The rows come from 4 hidden closed curves, with some noise, and rows from the same curve form a group. Each curve winds through 8 dimensions. The rows are also pushed far along 4 directions, which tell nothing about the answers.
(in the rows, 128 means zero)
Known rows, each followed by its group:
[163 179  79  80 146 173  81 114 177 130  76 143  94 168 195  67  55 189
  61 109] -> povez
[124 138 131 110  86  92  84 120 142  85  87 164  86 151 121  95 139 150
 105  46] -> Kofa
[109 146 126  99  72 122 114 130 118  94 130 140 127 141 121 146 154 151
 128 112] -> raku
[ 90 137 129 118 120 124 134 132  69 162 148 128 146 128  74 162 159  78
 165 117] -> raku
[111 159  97 112  43  69 148 133 122 114 139 137 117 177 125 125 124 176
 116  82] -> raku
[122  87 122 167  84  67 141 127 113  91 156 143 137  96 102 152 123 115
 155 118] -> Fak
[128 116 152 114 148 160 102 140 137 148 104 120 118 146 132 119 154 134
  89  91] -> Fak
[147 104 140 118 107 139 115 142 161  99 132 127 137 114 139 136 162 140
 138 140] -> povez
[112  89 182  87  56 114  96 151 150  44 120 166 128 102 101 145 213 160
 119  96] -> povez
[147 102 143 145 138 145 126 133 140  89 119 128 132 110 120 155 140 129
 156 146] -> Kofa
[100 106 113 107  57  98 101 134  90 100 150 164 146 133 100 152 165 120
 153  98] -> raku
[117 176 110 102 111 141 136 114 135 134 128 117 120 153 146 137 113 140
 116 133] -> Kofa
[114 179 118  95 112 139  80 119 113 110  74 151 101 161 135  91 127 140
  93  87] -> Fak
[151 140 114 114 137 131 126 122 134 142 137 130 136 121 136 136  93 123
 156 151] -> Fak
[134 131 110 138 139 125 157 138 125 169 143 108 154 133 148 129  87 125
 132 171] -> povez
[105 193  92 137 132 107 168 117  40 186 139 107 131 169 104 155  82 100
 155 140] -> Fak
[107 112 141  89  73  61 128 141 106 107 151 177 119 101  78 122 164 114
 126  99] -> Fak
[112 152 115 128 129 106 138 117  93 156 140 132 126 133 114 124 113 101
 138 125] -> Kofa
[126 131 121 147 119 120 112 125  96 144 133 116 140 149 140 119 115 142
 133 114] -> raku
[117 177 165 118 152 174 122 124 109 159 109  83 124 157 127 152 156 121
 136 121] -> Kofa
[129 177 153  86 171 184  57 110 120 156  81 120 114 124 155 104 100 112
  92 121] -> povez
[114 183 165 105 148 180  75 121 133 134  69 108 122 127 133 120 143 104
 115 121] -> povez
[115 168 103 136  63  45 171 136  44 155 146 118 120 192  77 175 125 111
 182  90] -> Kofa
[134 107 128 149 127 105 136 133 107 116 140 133 136  90  97 155 116 103
 157 139] -> Fak
[111 166 118 110 120 110 122 126  61 173 138 124 138 134  99 141 103 110
 143 121] -> povez
[111 145 154 117 120 145  93 108 130 121 112 120 121 124 115 160 132 109
 136  97] -> raku
[111 131 164  96  96 145  75 127 114  89 118 143 128 118 128 125 179 145
 111 106] -> raku
[108 147 159  88 142 194  84 124  91 139 117 118 132 149 140 152 160 119
 114 133] -> raku
[142 157 119 101  96  96 133 145 126 112 117 139 118 123 115 120 121 145
 127 128] -> raku
[126  92 139 142 121 124 148 157 118  91 131 140 139 113 110 135 176 124
 135 159] -> Fak
[119 136 178 129 173 173 108 143  80 149 106 107 142 108  75 153 173 104
 160 121] -> Kofa
[159 108 120 111 106 100  82 116 228  39  94 186  88  77 165  48 108 163
  70 105] -> raku
[102 103 167 118  74  89 126 133 102 100 163 142 136 103  85 156 177 150
 143  89] -> povez
[127  93 131 148 114  84 191 135 136 124 182 125 134 121 146 125 134 143
 109 168] -> raku
[122 167 130 101 170 190 110 119 133 133  90 124 112 141 138 119 109 147
  95 126] -> Kofa
[ 92 123 172 143 135 154 156 124 116 138 150  95 144 132 113 173 173 122
 142 135] -> Kofa
[137  95 145 156 187 159 162 138 128 180 143  90 135 139 144 150 121 116
 110 154] -> Fak
[132  68 163 118 142 113 148 153 160 115 147 151 129  82  95 113 184 127
 122 128] -> Fak
[144  87 116 153 142 118 183 121 168 108 183 128 135  92 175 114 114 136
 108 209] -> raku
[118 145 159 119 143 150 141 132 111 166 131  96 128 158 132 143 164 113
 128 132] -> Kofa
[134  96 175 114 169 170 110 139 136 124 124 131 139  93 135 120 144 139
 104 152] -> povez
[124  80 176 166 143 149 107 140  97 133 134 105 164 107  98 177 177  89
 188 133] -> povez
[129 143  81 131 149 132 172 119 127 161 141 126 125 158 149 120  75 141
 109 153] -> Kofa
[145  95 100 118  94  89 167 152 152 121 169 145 140 124 139 114 137 151
 125 154] -> povez
[158 176  94 129 176 177 136 121 131 200 120  85 146 174 164 126  74 137
 155 160] -> Fak
[143 117  95 128 123  85 204 123 177 120 165 141 107 124 146 114  83 158
  98 155] -> Fak
[164  61 184 133 180 174 111 154 156 109 117 122 138  86 130 141 153 144
 123 152] -> Kofa
[112 137 112 127  79  98 128 140 101  98 124 144 129 145 127 121 151 129
 120 127] -> Fak
[103 124 142 126 127 129 136 136 127 121 117 137 123 130  88 131 172 121
 131  96] -> raku
[132 115 180 135 150 171 111 125 154 134 129  93 142 108 156 145 147 127
 126 150] -> povez
[136 132 201  94 178 230  64 128 165 117  83 103 123 120 162 128 166 159
  89 126] -> povez
[147 114 130 105 132 151 123 131 142 105 127 141 121 128 147 131 118 164
 105 138] -> povez
[138 153 126 130 180 195  76 126 137 157  69 111 121 165 146 100 125 137
 116  94] -> povez
[129 157 130 126 169 181 147 134 117 200 133  75 146 171 150 145 124 129
 132 152] -> Kofa
[127 103 147 118  95 109 149 144 148  94 158 134 137  96 125 139 171 133
 131 156] -> raku
[116 126 129 131 130 128 138 108 162  97 115 142 101 130 131 122 119 140
 100 108] -> raku
[105 149 105 142  89  83 173 140  84 133 149 129 145 151  90 143 146 129
 174 130] -> Fak
[146 181  82 116 141 137 150 122 181 140 108 115 104 150 162  84  81 170
  90 131] -> Fak
[130 142 135 101  75  84 131 141 131  87 122 152 105 133 107 120 170 132
 132 109] -> Kofa
[133 168 153 131 179 165 125 117 105 200 121  72 130 141 137 145  86 137
 117 122] -> Kofa

New rows, each followed by its group:
[137 167 144 103 124 131 125 145  88 141 113 112 130 132 105 157 130 124
 145 138] -> raku
[122 145 170 107 177 189  91 124  94 158 104 110 136 123 130 141 116 129
 114 136] -> povez
[133 157  97  94 108  97 155 138 133 124 126 151 105 145 136  96 110 152
  92 135] -> raku
[154 132 114 103 128 159 100 137 176 114  99 134 125 140 169 105 113 157
 104 140] -> povez
[158 116 126 110 145 157 126 128 173 125 133 123 122 131 181 118 115 149
  97 163] -> povez
[129 100 119 163 115  96 132 130 162 129 138 129 144 114 141  99 125 127
 133 120] -> povez
[130 162 124 124 159 149 139 124  86 153 125 111 123 136 111 145 125 106
 148 144] -> povez
[137 117 112 133 140 158 109 125 141 115 119 133 128 147 166 109 118 156
 108 132] -> raku
[136 145 136 104 168 186  44 132 139 156  78 132 127 133 145  69 148 126
 105  92] -> raku
[136 131 129 115 180 177 119 139 122 148 105 128 130 133 126 115 130 132
 115 139] -> Kofa
[117 138 156 105 128 153 103 146  99 165 117 109 154 138 125 145 144 111
 135 137] -> povez
[117 144 147 143 148 156 135 112 110 134 126 109 136 151 149 146 129 125
 142 152] -> Fak
[122 167 136 119 164 204  69 132  76 188  86  92 146 181 122 149 136 118
 151  95] -> raku
[124 136 104 183 164 110 207  94 139 149 166  98 121 122 147 141  60 121
 126 174] -> raku
[122 124 136 160 130 115 152 115 122 143 144 102 132 132 123 158  94 150
 133 110] -> Kofa
[102 141 139 137  89 115  96 131 111 102  96 129 117 139  98 132 155 137
 117  60] -> Fak
[143 131 125 127 123 140  63 117 172 118  99 131 125 120 158  89 117 134
 116  96] -> povez
[129 101 119 153 107  98 166 125 141 130 175 117 141 129 157 129 120 145
 125 155] -> raku
[ 94 127 124 160 104  70 194 109 103 120 175 128 127 111  93 160 115 110
 144 135] -> raku
[126 121 127 150 109 129 119 130 105 118 129 117 144 148 130 148 131 153
 146 115] -> raku
[121 186 159  87 165 197  66 125  79 165  84 106 125 148 143 124 139  95
 111 136] -> Fak
[103  98 141 112  53  37 131 128 143  76 164 184 124  91 107  91 173 128
 131 104] -> Fak
[117 107 139 113 109 134 103 125 126  92 137 153 126 122 144 114 156 142
 101 128] -> raku
[117 122 133 141 124 116 160 127 125 118 132 122 113 134 114 151 122 138
 111 114] -> Fak
[132  74 112 150  41  43 137 137 156  55 166 166 138  85 122 124 143 134
 147 126] -> Fak
[146 151 108 143 133 115 170 133  83 182 148  88 145 151 119 193  68 101
 177 165] -> raku
[121 151  78 132 102  93 154 113 177  95 128 153 110 115 122  91 107 144
 117 115] -> raku
[126 145 114 146 183 163 156 122 145 164 114 106 123 146 132 119 112 126
 120 135] -> raku
[120  81 131 155 116  85 162 122 118 117 169 142 123 123 121 141 135 118
 131 124] -> povez
[129 114 142 145 121 123 147 138 138 143 158 102 153 114 128 139 144 137
 148 145] -> povez
[114 128 151 119 126 108 124 115 118 146 149 135 132 116 127 114 142 109
 136 128] -> Fak
[122 110 126 149  84  72 154 116 155  86 137 143 111 124 119 140 112 148
 126  97] -> raku
[132 111 149 112 138 119 176 132 135 141 165 125 128 114 119 151 137 127
 130 160] -> Fak
[112 174  85 104  92  97 155 119 101 163 158 126 124 165 145 129  92 128
 114 137] -> raku
[131 120 138 127 159 156 128 133 154 115 104 135 106 140 134  98 160 142
  99 113] -> povez
[118 143 108 141 117 104 153 121 165 123 121 129 114 134 119 105 122 143
 117  98] -> raku
[127 113 191 101 134 191  88 158 128 120 105 110 152 122 117 158 202 137
 140 129] -> povez
[118  93 131 157  93  80 206 145 113 126 198 112 156 116 103 173 142 153
 160 158] -> povez
[151  86 157 155 143 112 130 123 168 113 132 122 123  97 147 126 113 126
 121 139] -> raku
[132 153 139 107 140 192  40 132 127 130  64 123 128 161 140 104 151 157
 118  72] -> raku
[112 146 145 140 167 171 143 108 128 132 120 104 121 129 120 161 125 116
 131 136] -> raku
[135 178  93 124 108 116 122 106 127 116 103 131 101 165 140 127  88 133
 134 111] -> Kofa
[127 144 152 107 157 185  93 140  99 123  86 125 113 154 102 141 188 118
 138 101] -> povez
[130 164 140 127 155 172 108 114 115 131 102 101 117 128 140 147 103 119
 116 139] -> Fak
[137 202  97 122 158 161 123 112 111 177 101  93 119 165 151 129  83  95
 135 151] -> povez
[140 117 167 128 141 131 160 154 102 122 140 109 142 100 102 171 154 118
 155 178] -> raku
[141 140 113 109 151 143 138 143 156 151 111 123 112 144 135 103 120 151
  90 116] -> Fak
[153 136 122  89 123 158  46 134 169  92  61 162 105 142 147  77 142 152
 103  77] -> Kofa
[ 85 200  98  78  29  46 100 113  62 132 125 160 111 157  90 131  92 124
 122  58] -> povez
[109  97 115 141  85 111 150 130  92 131 178 125 157 145 118 186 140 117
 166 140] -> raku
[123 176 106 137 159 126 160 104 109 165 134 106 120 132 140 123  58 129
 115 152] -> povez
[112 164 127 133 148 160 115 110  87 160 103 107 114 184 125 150 107 135
 126  88] -> povez
[119 154 139  97 131 126 159 126 103 170 151 113 125 148 113 162 122 124
 135 132] -> Fak
[165  89 141 108 153 141 102 140 182 108 108 150 120  95 149 104 128 119
 109 148] -> raku
[126 118 149  83 100 133 103 156 109 133 130 139 140 135 113 131 179 137
 128 113] -> povez
[147  90  99 127 102  91 168 132 159  86 160 160 122 116 147 126  99 169
 112 156] -> povez
[127 134 141 136 164 156 118 107 177 138 118 113 116 113 148 110 120 116
 108 124] -> raku
[133 144 135 134 150 131 108 101 155 139 105 121 102 137 160  99  86 135
  88 103] -> raku
[146  98 117 136 176 180 103 125 145 130 133 129 145 108 164 112 125 115
 126 171] -> raku
[124 101 192 117 140 137  97 129  88 115 124 133 128  97 104 165 152  94
 137 133] -> raku
[146  99 148 107 119  93 147 150 156  83 137 162 115  77 125  91 157 138
 102 161] -> raku
[141 133  99 124 119 112 168 128 154  99 136 147 120 131 148 113 108 149
 125 169] -> Fak
[136  95 165 113 159 161 130 151 116 152 145 116 150 116 130 139 160 129
 126 163] -> povez
[136 119 121 125 119 107 131 131 120 138 145 131 144 112 141 136 102  99
 137 166] -> povez
[123  73 149 119  99 114 104 136 174  97 146 153 146  79 126 108 156 154
 111 107] -> Kofa
[122 104 153 114  71  60 127 143  87 117 152 147 136 103  82 161 146  97
 159 114] -> raku
[124  83 183 128 118 108 102 122 165  78 117 154 109  88 124 110 161 131
 101  96] -> raku
[ 97 112 194  90 125 150  83 136 147  82  90 162 102 117 105  97 220 137
  87  71] -> Kofa
[115  90 193 145 119 108 121 125 108 117 140 120 131 103 103 168 155 106
 144 109] -> raku
[129 116 152 116 145 144 132 129 160 103 112 136 104 116 128 125 142 147
  90 115] -> Fak
[144 108 104 102 116 107 147 134 197 100 148 161 114 102 167  70 131 144
  78 161] -> raku
[109  76 171 143  93  70 160 134 137  71 167 153 140  53 101 148 164  96
 142 167] -> povez
[184 120 138 137 179 158 110 126 192 101  85 124 107 104 174  89  87 155
  96 153] -> raku
[113 100 131 107  76  96  77 146 122  92 117 177 129 123 103  90 181 141
 120  68] -> raku
[138 136 115 115 139 146 122 119 155  88 100 151  86 147 140 110 135 144
 100 112] -> povez
[124  70 160 183 149 108 205 120 156 112 177 112 135  96 122 157 140 131
 142 163] -> Fak
